There are 3 nested groupings, the coarsest first. Each group lies inside one group of the grouping before and may be the whole of it. The rows also spread widely along 10 directions, which tell nothing about the answers.
In the rows, zero is written as 128.
Some rows, each with its group in each grouping after it:
[133, 153, 94, 122, 111, 132, 129, 153, 126, 154, 128, 101, 123, 131, 166, 121, 157, 135, 141, 97, 132, 119, 110, 139, 142, 131, 118, 143, 134, 136, 109, 126, 142] => goba pudo goge
[116, 169, 125, 125, 101, 135, 147, 163, 126, 132, 155, 112, 124, 138, 148, 96, 136, 134, 148, 116, 110, 136, 122, 132, 143, 134, 94, 115, 110, 156, 126, 145, 144] => goba pudo zatif
[133, 146, 104, 103, 111, 151, 160, 136, 94, 169, 117, 126, 117, 133, 141, 102, 137, 150, 115, 90, 127, 109, 118, 150, 110, 171, 147, 119, 137, 129, 103, 139, 162] => Muz Fase dadod
[119, 140, 123, 94, 83, 124, 124, 166, 93, 160, 104, 123, 96, 140, 139, 96, 161, 145, 126, 109, 161, 82, 111, 137, 93, 138, 105, 144, 112, 118, 122, 142, 115] => dez lat dun
[109, 111, 114, 109, 89, 122, 125, 132, 95, 138, 97, 111, 148, 139, 127, 146, 126, 109, 127, 126, 148, 113, 132, 127, 81, 119, 130, 131, 142, 92, 114, 107, 138] => Larim muba buz
[111, 143, 142, 145, 131, 107, 112, 141, 118, 122, 127, 135, 122, 125, 133, 146, 111, 105, 136, 114, 151, 129, 104, 117, 128, 150, 86, 114, 134, 126, 120, 136, 133] => Muz bol bepuf
[84, 160, 122, 150, 109, 130, 137, 176, 80, 154, 120, 122, 132, 162, 139, 133, 132, 106, 149, 88, 116, 94, 122, 135, 125, 139, 94, 106, 165, 102, 125, 136, 165] => Muz Fase meb
[126, 119, 137, 127, 131, 128, 137, 125, 123, 115, 121, 152, 158, 120, 118, 136, 109, 113, 126, 122, 134, 155, 126, 133, 118, 137, 110, 96, 124, 110, 142, 117, 127] => Larim baz seda
[121, 132, 134, 115, 103, 124, 135, 161, 119, 129, 136, 140, 119, 132, 127, 104, 118, 117, 144, 124, 136, 113, 116, 140, 114, 138, 99, 115, 110, 133, 131, 138, 124] => goba Nit Duve
[116, 117, 104, 142, 143, 100, 130, 133, 99, 143, 108, 135, 151, 106, 172, 134, 161, 106, 159, 83, 129, 120, 136, 125, 133, 127, 141, 89, 172, 95, 103, 124, 156] => dez doda ropu
[120, 123, 152, 99, 131, 135, 140, 105, 107, 130, 108, 147, 110, 130, 128, 121, 112, 150, 109, 106, 148, 136, 119, 123, 97, 193, 133, 101, 125, 134, 102, 147, 141] => Muz Mag rasi
[99, 148, 124, 110, 107, 154, 156, 112, 113, 134, 124, 92, 140, 154, 138, 145, 112, 148, 117, 119, 105, 156, 141, 117, 108, 154, 135, 118, 132, 159, 107, 110, 165] => Larim baz lol
[107, 135, 122, 134, 102, 119, 124, 174, 103, 135, 130, 106, 128, 165, 143, 126, 133, 108, 133, 113, 168, 130, 95, 125, 115, 119, 78, 138, 128, 124, 111, 150, 140] => goba fugil nafu
[125, 149, 150, 112, 109, 139, 119, 108, 153, 107, 133, 134, 124, 106, 120, 147, 91, 136, 127, 135, 128, 146, 121, 109, 130, 155, 117, 116, 108, 158, 129, 92, 119] => Muz Fase Ziv
[97, 124, 121, 138, 104, 120, 129, 168, 95, 146, 111, 123, 149, 161, 135, 135, 150, 105, 148, 89, 128, 98, 128, 135, 121, 113, 105, 112, 161, 78, 125, 118, 148] => Muz suz dipas
[108, 125, 136, 148, 141, 84, 92, 130, 127, 107, 115, 143, 115, 109, 156, 157, 126, 103, 160, 105, 153, 123, 111, 109, 144, 135, 91, 108, 146, 120, 111, 132, 123] => goba pudo tudil
[134, 140, 111, 131, 116, 130, 138, 140, 139, 120, 145, 125, 152, 104, 129, 134, 94, 87, 153, 125, 115, 145, 113, 135, 131, 129, 116, 108, 144, 130, 129, 98, 149] => Muz suz reler
[104, 134, 137, 141, 128, 105, 120, 135, 136, 101, 139, 140, 135, 108, 142, 139, 101, 94, 171, 125, 121, 138, 130, 123, 138, 130, 100, 92, 134, 137, 127, 118, 131] => goba Nit kivi
[135, 149, 118, 118, 129, 137, 130, 112, 130, 138, 104, 142, 119, 114, 142, 138, 142, 158, 143, 96, 105, 115, 136, 137, 140, 164, 149, 114, 141, 139, 124, 98, 134] => nepi mem robuv
[125, 108, 110, 131, 130, 128, 133, 130, 96, 135, 114, 116, 165, 128, 146, 140, 126, 104, 118, 108, 148, 146, 114, 129, 106, 131, 125, 120, 156, 107, 113, 117, 149] => dez lat mezi
[120, 91, 147, 125, 125, 112, 102, 112, 127, 108, 98, 130, 144, 131, 132, 162, 133, 123, 126, 115, 152, 145, 131, 106, 110, 127, 128, 121, 135, 105, 114, 104, 115] => nepi mem fek
[99, 119, 148, 133, 117, 116, 117, 144, 105, 126, 113, 140, 137, 141, 125, 146, 124, 105, 136, 109, 149, 122, 120, 119, 110, 131, 99, 106, 140, 92, 125, 126, 128] => Muz bol setim
[135, 163, 120, 147, 160, 132, 135, 111, 135, 117, 141, 128, 137, 99, 157, 141, 104, 122, 131, 108, 123, 168, 104, 120, 154, 174, 109, 109, 137, 177, 116, 124, 157] => dez lat vit
[146, 108, 153, 129, 152, 149, 129, 116, 144, 120, 130, 146, 153, 137, 124, 127, 128, 146, 95, 97, 158, 179, 112, 126, 137, 167, 116, 111, 108, 116, 118, 124, 121] => Muz suz vef
[115, 125, 149, 132, 120, 134, 131, 139, 122, 124, 114, 153, 144, 144, 122, 137, 123, 120, 135, 108, 115, 122, 137, 137, 125, 140, 108, 102, 131, 105, 153, 102, 124] => nepi ven pifon
[142, 137, 146, 103, 102, 143, 131, 138, 145, 126, 123, 152, 129, 119, 115, 111, 132, 145, 132, 120, 138, 128, 122, 137, 129, 146, 113, 116, 95, 119, 142, 112, 104] => Muz Mag Zez
[157, 120, 99, 124, 118, 95, 122, 134, 134, 123, 123, 146, 140, 71, 144, 118, 138, 100, 158, 124, 140, 130, 124, 142, 125, 104, 129, 112, 131, 105, 121, 115, 123] => Larim muba Bof
[108, 159, 124, 148, 137, 124, 130, 129, 116, 126, 122, 139, 140, 123, 132, 152, 102, 112, 141, 105, 113, 128, 127, 133, 141, 154, 98, 103, 146, 133, 140, 105, 149] => Larim muba Bof
[125, 118, 155, 92, 97, 119, 126, 129, 123, 132, 103, 157, 103, 117, 124, 103, 156, 159, 132, 115, 145, 99, 140, 127, 103, 145, 132, 111, 102, 101, 125, 135, 101] => Muz bol bepuf
[109, 153, 142, 128, 94, 115, 126, 163, 127, 117, 136, 114, 115, 122, 157, 96, 172, 139, 156, 117, 125, 126, 131, 113, 140, 107, 91, 120, 101, 140, 123, 147, 124] => dez lat vit
[150, 147, 119, 118, 127, 146, 150, 127, 134, 131, 134, 146, 137, 118, 124, 126, 92, 122, 124, 122, 113, 142, 112, 151, 125, 166, 124, 115, 125, 147, 143, 104, 138] => nepi ven pifon
[117, 118, 114, 126, 116, 137, 125, 135, 116, 136, 121, 117, 156, 144, 127, 155, 98, 100, 129, 120, 137, 130, 112, 131, 114, 140, 117, 127, 146, 125, 125, 97, 137] => goba Nit Duve
[133, 111, 137, 99, 107, 126, 133, 119, 130, 124, 129, 120, 136, 115, 140, 109, 132, 138, 114, 135, 162, 162, 124, 111, 98, 134, 135, 123, 101, 133, 106, 129, 122] => dez doda ropu
[146, 161, 106, 116, 95, 144, 122, 142, 148, 149, 128, 116, 131, 113, 132, 129, 141, 138, 138, 116, 127, 117, 115, 139, 151, 128, 127, 145, 116, 137, 131, 88, 121] => Muz Fase dadod
[132, 140, 103, 136, 114, 131, 140, 152, 116, 137, 138, 107, 153, 132, 138, 127, 127, 112, 123, 117, 138, 148, 114, 140, 124, 122, 104, 132, 127, 125, 124, 124, 148] => Larim muba Bof
[129, 160, 107, 121, 76, 140, 133, 174, 128, 144, 143, 98, 134, 137, 124, 123, 119, 104, 136, 136, 138, 122, 99, 136, 120, 111, 96, 148, 114, 133, 133, 109, 129] => Muz bol setim
[118, 97, 161, 142, 150, 117, 120, 101, 138, 88, 128, 134, 151, 124, 145, 157, 120, 120, 126, 116, 135, 189, 133, 101, 127, 141, 121, 98, 131, 129, 110, 117, 136] => nepi ven pifon
[120, 115, 122, 109, 96, 126, 132, 129, 117, 134, 116, 114, 137, 127, 136, 132, 137, 123, 134, 120, 138, 130, 129, 123, 100, 120, 140, 120, 136, 107, 107, 114, 132] => Muz bol setim
[113, 162, 124, 135, 122, 119, 107, 143, 109, 146, 98, 149, 116, 130, 129, 147, 129, 129, 138, 97, 141, 86, 117, 139, 134, 155, 94, 130, 134, 115, 140, 109, 123] => Larim muba buz
[133, 103, 108, 112, 129, 124, 135, 126, 100, 146, 113, 115, 127, 126, 156, 123, 150, 130, 120, 90, 157, 138, 112, 128, 99, 146, 146, 125, 149, 109, 76, 145, 159] => Muz suz reler

New rows. What belongs after each?
[119, 166, 133, 116, 104, 120, 127, 154, 116, 136, 122, 147, 97, 122, 119, 110, 115, 132, 136, 119, 139, 100, 114, 140, 118, 152, 84, 123, 103, 136, 144, 135, 121] => Larim muba Bof
[129, 175, 135, 123, 95, 157, 155, 158, 150, 117, 159, 124, 145, 125, 113, 114, 88, 115, 143, 136, 98, 150, 118, 137, 143, 145, 90, 109, 102, 159, 153, 107, 137] => Muz Mag Zez
[139, 134, 120, 130, 137, 151, 144, 120, 123, 133, 138, 117, 161, 137, 117, 151, 74, 102, 95, 124, 149, 171, 94, 134, 111, 171, 114, 127, 137, 137, 123, 111, 152] => Muz bol bepuf
[127, 158, 96, 113, 92, 133, 139, 141, 134, 140, 127, 116, 129, 118, 147, 129, 121, 124, 166, 122, 106, 111, 128, 136, 136, 128, 132, 120, 142, 147, 126, 93, 140] => goba fugil nafu
[155, 128, 110, 106, 95, 146, 148, 152, 131, 138, 139, 113, 153, 118, 142, 87, 158, 139, 119, 124, 138, 149, 121, 145, 121, 112, 126, 136, 98, 127, 130, 122, 121] => dez lat mezi
[168, 123, 91, 84, 114, 159, 158, 99, 140, 148, 121, 127, 146, 104, 140, 116, 120, 151, 119, 119, 121, 144, 127, 153, 116, 161, 173, 122, 127, 137, 116, 98, 133] => goba pudo tudil
[129, 118, 114, 93, 100, 141, 140, 120, 114, 134, 118, 117, 133, 131, 123, 133, 85, 115, 118, 139, 148, 133, 110, 133, 84, 154, 130, 127, 129, 132, 118, 114, 134] => goba pudo tudil
[107, 139, 142, 130, 107, 110, 115, 147, 112, 122, 117, 131, 121, 132, 133, 127, 134, 125, 140, 116, 145, 121, 127, 121, 115, 130, 92, 119, 115, 116, 126, 134, 127] => Larim muba buz
[121, 130, 131, 135, 150, 105, 121, 106, 121, 108, 131, 141, 143, 92, 139, 152, 70, 84, 136, 130, 145, 162, 107, 107, 115, 162, 116, 93, 148, 147, 114, 117, 149] => dez doda ropu
[121, 130, 117, 121, 104, 139, 144, 140, 121, 127, 138, 100, 150, 141, 132, 131, 106, 108, 128, 122, 128, 153, 114, 124, 108, 133, 120, 124, 138, 131, 108, 115, 156] => Muz suz dipas
[108, 147, 129, 115, 85, 132, 135, 155, 115, 140, 132, 96, 117, 149, 143, 115, 154, 144, 129, 116, 133, 124, 125, 119, 113, 129, 113, 136, 114, 134, 108, 139, 140] => Muz bol bepuf
[91, 100, 140, 122, 104, 121, 127, 119, 122, 102, 128, 106, 152, 137, 138, 144, 114, 109, 149, 135, 127, 154, 148, 108, 104, 116, 127, 104, 134, 123, 107, 108, 136] => goba Nit kivi
[92, 152, 147, 134, 115, 127, 113, 126, 128, 114, 139, 90, 128, 143, 149, 149, 120, 132, 120, 125, 147, 167, 118, 86, 127, 143, 95, 132, 114, 170, 103, 120, 142] => dez doda ropu
[154, 110, 105, 112, 116, 115, 141, 138, 114, 136, 125, 132, 138, 104, 143, 97, 150, 127, 123, 116, 158, 143, 118, 144, 105, 121, 132, 121, 116, 105, 108, 145, 131] => Larim muba Bof
[145, 131, 94, 87, 95, 145, 138, 137, 119, 165, 112, 118, 118, 127, 142, 112, 146, 152, 129, 111, 135, 98, 120, 153, 109, 145, 150, 145, 122, 136, 113, 110, 126] => goba Nit Duve
[104, 139, 165, 126, 103, 144, 135, 149, 126, 111, 132, 141, 151, 144, 109, 122, 104, 117, 127, 132, 125, 141, 129, 127, 120, 137, 84, 103, 105, 123, 167, 106, 110] => dez lat dun
[172, 108, 140, 98, 121, 157, 155, 121, 141, 136, 132, 164, 152, 110, 111, 88, 132, 150, 100, 115, 149, 156, 121, 153, 122, 154, 146, 105, 92, 105, 136, 123, 109] => Muz Fase dadod
[124, 121, 131, 110, 96, 137, 124, 126, 142, 117, 121, 118, 151, 127, 123, 139, 133, 133, 127, 137, 137, 152, 132, 121, 116, 111, 119, 130, 105, 124, 132, 99, 111] => Larim baz seda
[124, 122, 130, 126, 127, 130, 125, 128, 119, 121, 131, 110, 145, 135, 135, 140, 106, 108, 112, 120, 159, 167, 99, 115, 115, 151, 108, 122, 131, 134, 98, 132, 149] => Muz Mag rasi
[116, 150, 122, 139, 104, 118, 108, 161, 124, 131, 135, 105, 119, 129, 149, 138, 143, 117, 133, 113, 154, 127, 101, 112, 135, 119, 91, 141, 123, 136, 106, 131, 135] => Muz Fase Ziv
[98, 150, 140, 127, 110, 141, 143, 158, 105, 137, 124, 142, 131, 159, 121, 123, 104, 119, 138, 108, 119, 106, 121, 141, 123, 156, 85, 101, 130, 117, 152, 128, 135] => goba pudo tudil
[165, 123, 126, 70, 98, 161, 152, 95, 149, 126, 129, 126, 136, 101, 112, 111, 92, 145, 104, 148, 139, 164, 116, 135, 95, 166, 160, 123, 101, 152, 117, 100, 123] => Muz Mag rasi
[86, 117, 184, 90, 91, 121, 121, 108, 118, 99, 110, 131, 104, 144, 114, 131, 110, 154, 120, 142, 148, 143, 144, 92, 80, 148, 110, 110, 92, 137, 117, 131, 112] => Larim baz lol
[125, 135, 138, 152, 142, 116, 133, 145, 121, 114, 137, 133, 135, 129, 152, 121, 149, 125, 143, 97, 126, 158, 122, 125, 145, 138, 105, 100, 127, 130, 115, 151, 149] => nepi mem robuv
[72, 123, 175, 131, 120, 114, 133, 127, 110, 94, 125, 135, 124, 147, 139, 132, 110, 123, 151, 115, 116, 143, 146, 98, 117, 149, 95, 73, 130, 123, 120, 146, 140] => goba pudo tudil
[89, 103, 114, 110, 88, 146, 147, 124, 108, 134, 115, 94, 170, 155, 140, 142, 136, 123, 148, 116, 97, 128, 167, 129, 101, 110, 156, 107, 154, 105, 116, 86, 150] => goba Nit kivi
[142, 134, 106, 136, 140, 122, 141, 148, 114, 142, 134, 121, 130, 126, 157, 113, 145, 121, 127, 86, 146, 144, 100, 137, 133, 146, 120, 122, 141, 124, 92, 154, 161] => Muz suz dipas
[123, 120, 126, 106, 99, 118, 120, 145, 106, 132, 109, 128, 120, 122, 125, 132, 114, 107, 132, 123, 160, 114, 107, 129, 93, 139, 112, 125, 131, 110, 111, 128, 131] => Muz Mag Zez
[114, 132, 140, 111, 95, 113, 118, 151, 116, 134, 121, 131, 118, 123, 136, 112, 138, 124, 136, 126, 158, 115, 120, 117, 106, 126, 104, 124, 108, 123, 125, 130, 115] => dez doda ropu
[125, 114, 126, 109, 132, 142, 131, 121, 106, 138, 114, 145, 137, 140, 113, 140, 81, 115, 109, 118, 159, 126, 104, 146, 92, 174, 120, 119, 133, 122, 128, 116, 129] => goba Nit kivi
[129, 143, 135, 117, 108, 160, 152, 131, 144, 138, 132, 122, 152, 141, 139, 115, 170, 170, 126, 97, 102, 147, 149, 133, 149, 131, 141, 112, 110, 120, 131, 105, 127] => Muz bol setim
[141, 153, 138, 95, 99, 147, 144, 130, 152, 124, 143, 129, 107, 114, 130, 94, 131, 161, 133, 122, 117, 138, 127, 129, 128, 154, 127, 121, 91, 157, 124, 120, 125] => Muz suz reler
[163, 147, 97, 133, 124, 120, 106, 141, 143, 143, 128, 135, 129, 90, 138, 138, 126, 107, 135, 113, 160, 127, 88, 142, 150, 133, 115, 144, 129, 130, 118, 106, 123] => Muz Fase dadod
[114, 143, 139, 108, 108, 138, 135, 136, 110, 132, 119, 136, 121, 136, 112, 130, 86, 114, 124, 126, 140, 121, 107, 131, 102, 170, 105, 110, 129, 133, 129, 124, 137] => Muz Mag rasi
[123, 124, 115, 159, 130, 125, 125, 156, 129, 127, 139, 119, 171, 131, 144, 144, 143, 92, 147, 95, 126, 152, 117, 133, 152, 107, 102, 112, 153, 96, 127, 106, 145] => Muz suz reler
[100, 113, 153, 103, 119, 107, 99, 92, 114, 108, 89, 138, 112, 109, 134, 157, 106, 127, 134, 126, 151, 122, 131, 97, 91, 157, 127, 113, 138, 131, 110, 101, 114] => dez lat dun
[122, 136, 96, 139, 130, 126, 124, 141, 101, 155, 104, 127, 151, 127, 143, 155, 127, 94, 142, 90, 134, 106, 109, 144, 131, 143, 122, 113, 178, 101, 115, 108, 156] => Muz Mag rasi
[110, 161, 136, 137, 134, 134, 130, 140, 104, 132, 124, 134, 123, 135, 137, 132, 107, 120, 126, 106, 136, 127, 105, 126, 126, 168, 85, 114, 132, 150, 134, 136, 145] => dez lat vit
[121, 124, 163, 118, 114, 142, 115, 109, 158, 101, 127, 130, 150, 128, 118, 144, 122, 139, 122, 127, 137, 167, 129, 110, 138, 143, 113, 114, 104, 131, 131, 94, 107] => Muz Mag rasi
[101, 135, 133, 142, 138, 120, 130, 138, 102, 129, 119, 136, 130, 134, 139, 144, 110, 104, 145, 90, 125, 124, 119, 125, 124, 159, 106, 97, 161, 117, 113, 129, 162] => Muz suz reler
[114, 172, 119, 141, 95, 120, 119, 178, 121, 137, 144, 118, 123, 130, 123, 129, 100, 86, 149, 127, 138, 114, 94, 132, 135, 125, 70, 130, 126, 139, 136, 123, 140] => Muz Fase dadod
[118, 128, 130, 123, 128, 113, 103, 92, 137, 105, 109, 125, 135, 90, 145, 166, 106, 118, 142, 128, 133, 142, 127, 101, 127, 143, 131, 118, 143, 147, 117, 82, 124] => dez lat mezi
[135, 167, 105, 132, 130, 125, 118, 144, 124, 138, 125, 121, 117, 111, 142, 148, 103, 107, 138, 108, 145, 124, 86, 132, 138, 163, 98, 133, 142, 154, 108, 120, 149] => Muz Mag Zez
[140, 161, 122, 117, 99, 141, 122, 153, 152, 134, 143, 110, 117, 132, 140, 115, 138, 146, 130, 125, 145, 137, 100, 132, 149, 135, 93, 149, 91, 155, 130, 122, 111] => goba pudo tudil
[161, 117, 110, 107, 131, 143, 144, 127, 132, 135, 138, 134, 144, 117, 132, 115, 108, 125, 112, 122, 153, 153, 101, 149, 113, 158, 133, 127, 113, 143, 116, 124, 129] => goba Nit Duve
[108, 165, 140, 152, 119, 128, 124, 131, 154, 103, 154, 114, 141, 110, 149, 148, 122, 121, 155, 116, 100, 159, 131, 102, 168, 129, 105, 103, 127, 158, 121, 104, 146] => Muz Fase Ziv
[141, 133, 141, 116, 158, 124, 140, 102, 126, 132, 120, 167, 120, 96, 153, 107, 142, 161, 125, 93, 140, 143, 129, 126, 136, 183, 141, 91, 118, 136, 115, 140, 130] => dez doda ropu
[114, 130, 140, 141, 135, 122, 132, 148, 113, 126, 129, 131, 133, 146, 139, 126, 135, 124, 129, 94, 143, 143, 112, 122, 133, 145, 100, 109, 134, 114, 110, 145, 147] => Muz suz dipas
[127, 138, 121, 146, 137, 162, 130, 150, 122, 159, 119, 120, 162, 170, 135, 141, 159, 142, 105, 71, 134, 137, 117, 144, 157, 145, 106, 131, 137, 102, 131, 104, 138] => Muz suz vef
[132, 123, 140, 103, 89, 156, 147, 131, 136, 125, 141, 115, 148, 136, 118, 109, 123, 140, 111, 132, 133, 161, 128, 126, 112, 130, 131, 120, 98, 128, 122, 114, 130] => Muz Fase dadod
[151, 163, 124, 111, 115, 140, 136, 138, 154, 131, 138, 149, 121, 105, 120, 114, 110, 136, 139, 117, 119, 122, 110, 144, 145, 156, 114, 123, 110, 144, 143, 101, 118] => Muz suz dipas
[106, 129, 147, 98, 97, 115, 147, 109, 117, 104, 116, 146, 125, 102, 122, 118, 95, 125, 156, 140, 103, 124, 158, 118, 90, 146, 136, 81, 123, 127, 126, 116, 136] => Larim muba buz
[149, 140, 94, 126, 114, 125, 124, 132, 139, 135, 128, 104, 148, 96, 166, 127, 160, 124, 144, 114, 132, 144, 117, 128, 147, 112, 131, 137, 132, 141, 115, 105, 134] => dez lat vit
[130, 151, 135, 134, 130, 132, 126, 129, 134, 122, 133, 143, 134, 115, 131, 136, 111, 122, 133, 111, 132, 138, 114, 127, 142, 156, 112, 110, 130, 132, 129, 114, 131] => Muz Fase meb
[150, 124, 105, 111, 112, 149, 142, 148, 127, 145, 141, 111, 147, 141, 134, 117, 125, 125, 110, 120, 153, 148, 99, 146, 116, 139, 119, 145, 111, 139, 116, 122, 130] => goba Nit Duve
[111, 164, 137, 144, 133, 124, 143, 130, 130, 110, 148, 129, 126, 114, 141, 137, 93, 110, 150, 116, 108, 153, 118, 114, 140, 158, 104, 91, 137, 157, 118, 130, 156] => Muz bol setim
[144, 107, 118, 124, 152, 109, 121, 117, 107, 139, 96, 159, 135, 95, 158, 123, 159, 130, 129, 86, 160, 124, 117, 134, 125, 149, 136, 107, 145, 100, 109, 137, 128] => dez lat vit
[137, 130, 121, 117, 115, 142, 141, 122, 135, 129, 130, 117, 150, 121, 134, 135, 122, 129, 122, 119, 131, 156, 120, 127, 124, 138, 139, 121, 128, 128, 114, 106, 136] => Muz bol setim
[144, 154, 91, 127, 84, 150, 135, 174, 132, 153, 135, 95, 156, 144, 126, 128, 137, 113, 136, 125, 123, 126, 108, 152, 133, 105, 111, 154, 123, 129, 143, 91, 133] => nepi mem robuv
[151, 113, 123, 108, 101, 144, 146, 150, 145, 123, 155, 129, 160, 125, 117, 98, 111, 111, 125, 145, 148, 162, 111, 151, 111, 117, 114, 125, 91, 126, 141, 122, 111] => goba Nit kivi
[128, 137, 121, 130, 125, 146, 153, 159, 109, 151, 133, 131, 141, 149, 135, 106, 142, 129, 125, 85, 124, 129, 120, 145, 132, 151, 113, 105, 134, 110, 122, 139, 153] => Muz suz vef
[103, 114, 154, 134, 123, 129, 129, 118, 123, 101, 129, 117, 162, 135, 139, 142, 121, 118, 126, 123, 129, 173, 137, 103, 121, 132, 111, 101, 129, 127, 123, 109, 133] => dez lat dun
[93, 147, 144, 133, 107, 107, 120, 140, 130, 108, 129, 116, 115, 127, 147, 135, 133, 124, 166, 110, 108, 125, 137, 105, 138, 126, 106, 105, 137, 137, 108, 121, 144] => Muz suz dipas
[162, 163, 105, 106, 113, 128, 110, 126, 149, 137, 122, 131, 111, 83, 139, 129, 116, 132, 130, 131, 152, 121, 91, 134, 135, 150, 113, 154, 109, 167, 131, 97, 110] => dez lat vit
[112, 139, 120, 134, 123, 131, 166, 137, 106, 130, 135, 127, 150, 124, 145, 121, 123, 112, 154, 102, 93, 139, 140, 132, 124, 140, 135, 79, 156, 116, 117, 131, 169] => Muz bol setim
[132, 125, 111, 107, 95, 133, 146, 127, 122, 140, 112, 125, 153, 114, 142, 114, 162, 142, 144, 112, 107, 121, 158, 140, 119, 116, 153, 110, 127, 101, 125, 103, 132] => Larim muba buz
[123, 134, 140, 113, 97, 142, 133, 148, 131, 124, 131, 137, 142, 134, 102, 126, 90, 105, 132, 131, 132, 126, 114, 138, 109, 139, 100, 117, 120, 117, 148, 98, 124] => Muz suz reler
[134, 168, 122, 117, 118, 130, 132, 133, 139, 127, 134, 134, 101, 119, 145, 120, 117, 147, 144, 115, 135, 127, 106, 130, 144, 163, 108, 124, 115, 172, 119, 127, 131] => goba fugil nafu
[119, 143, 132, 112, 91, 137, 142, 149, 122, 134, 141, 100, 123, 142, 136, 112, 136, 137, 121, 126, 139, 143, 117, 120, 109, 136, 111, 134, 105, 142, 110, 140, 139] => Muz bol bepuf
[135, 147, 110, 152, 117, 138, 139, 181, 121, 151, 135, 126, 166, 138, 154, 103, 191, 130, 138, 84, 123, 128, 122, 153, 166, 101, 95, 124, 124, 101, 151, 122, 128] => dez lat mezi
[154, 142, 66, 166, 162, 134, 145, 163, 113, 169, 136, 115, 172, 128, 184, 128, 177, 109, 140, 58, 123, 142, 101, 162, 177, 125, 121, 121, 172, 104, 110, 134, 171] => goba pudo goge
[96, 162, 123, 128, 91, 134, 127, 140, 123, 128, 126, 87, 135, 136, 156, 139, 145, 132, 151, 117, 106, 126, 137, 109, 135, 120, 108, 130, 134, 155, 122, 102, 147] => dez lat vit
[140, 109, 142, 106, 102, 145, 164, 134, 129, 113, 151, 125, 159, 128, 118, 97, 109, 118, 112, 141, 136, 180, 124, 130, 94, 127, 128, 102, 102, 117, 123, 136, 132] => Muz bol setim
[133, 127, 119, 98, 87, 123, 115, 140, 123, 129, 117, 115, 123, 115, 130, 119, 121, 115, 124, 145, 167, 125, 100, 124, 92, 122, 109, 150, 109, 136, 123, 118, 112] => dez lat vit
[118, 87, 111, 118, 120, 110, 125, 121, 96, 138, 90, 131, 156, 111, 153, 136, 154, 110, 141, 100, 144, 119, 139, 128, 99, 116, 152, 103, 166, 78, 109, 109, 134] => dez lat dun
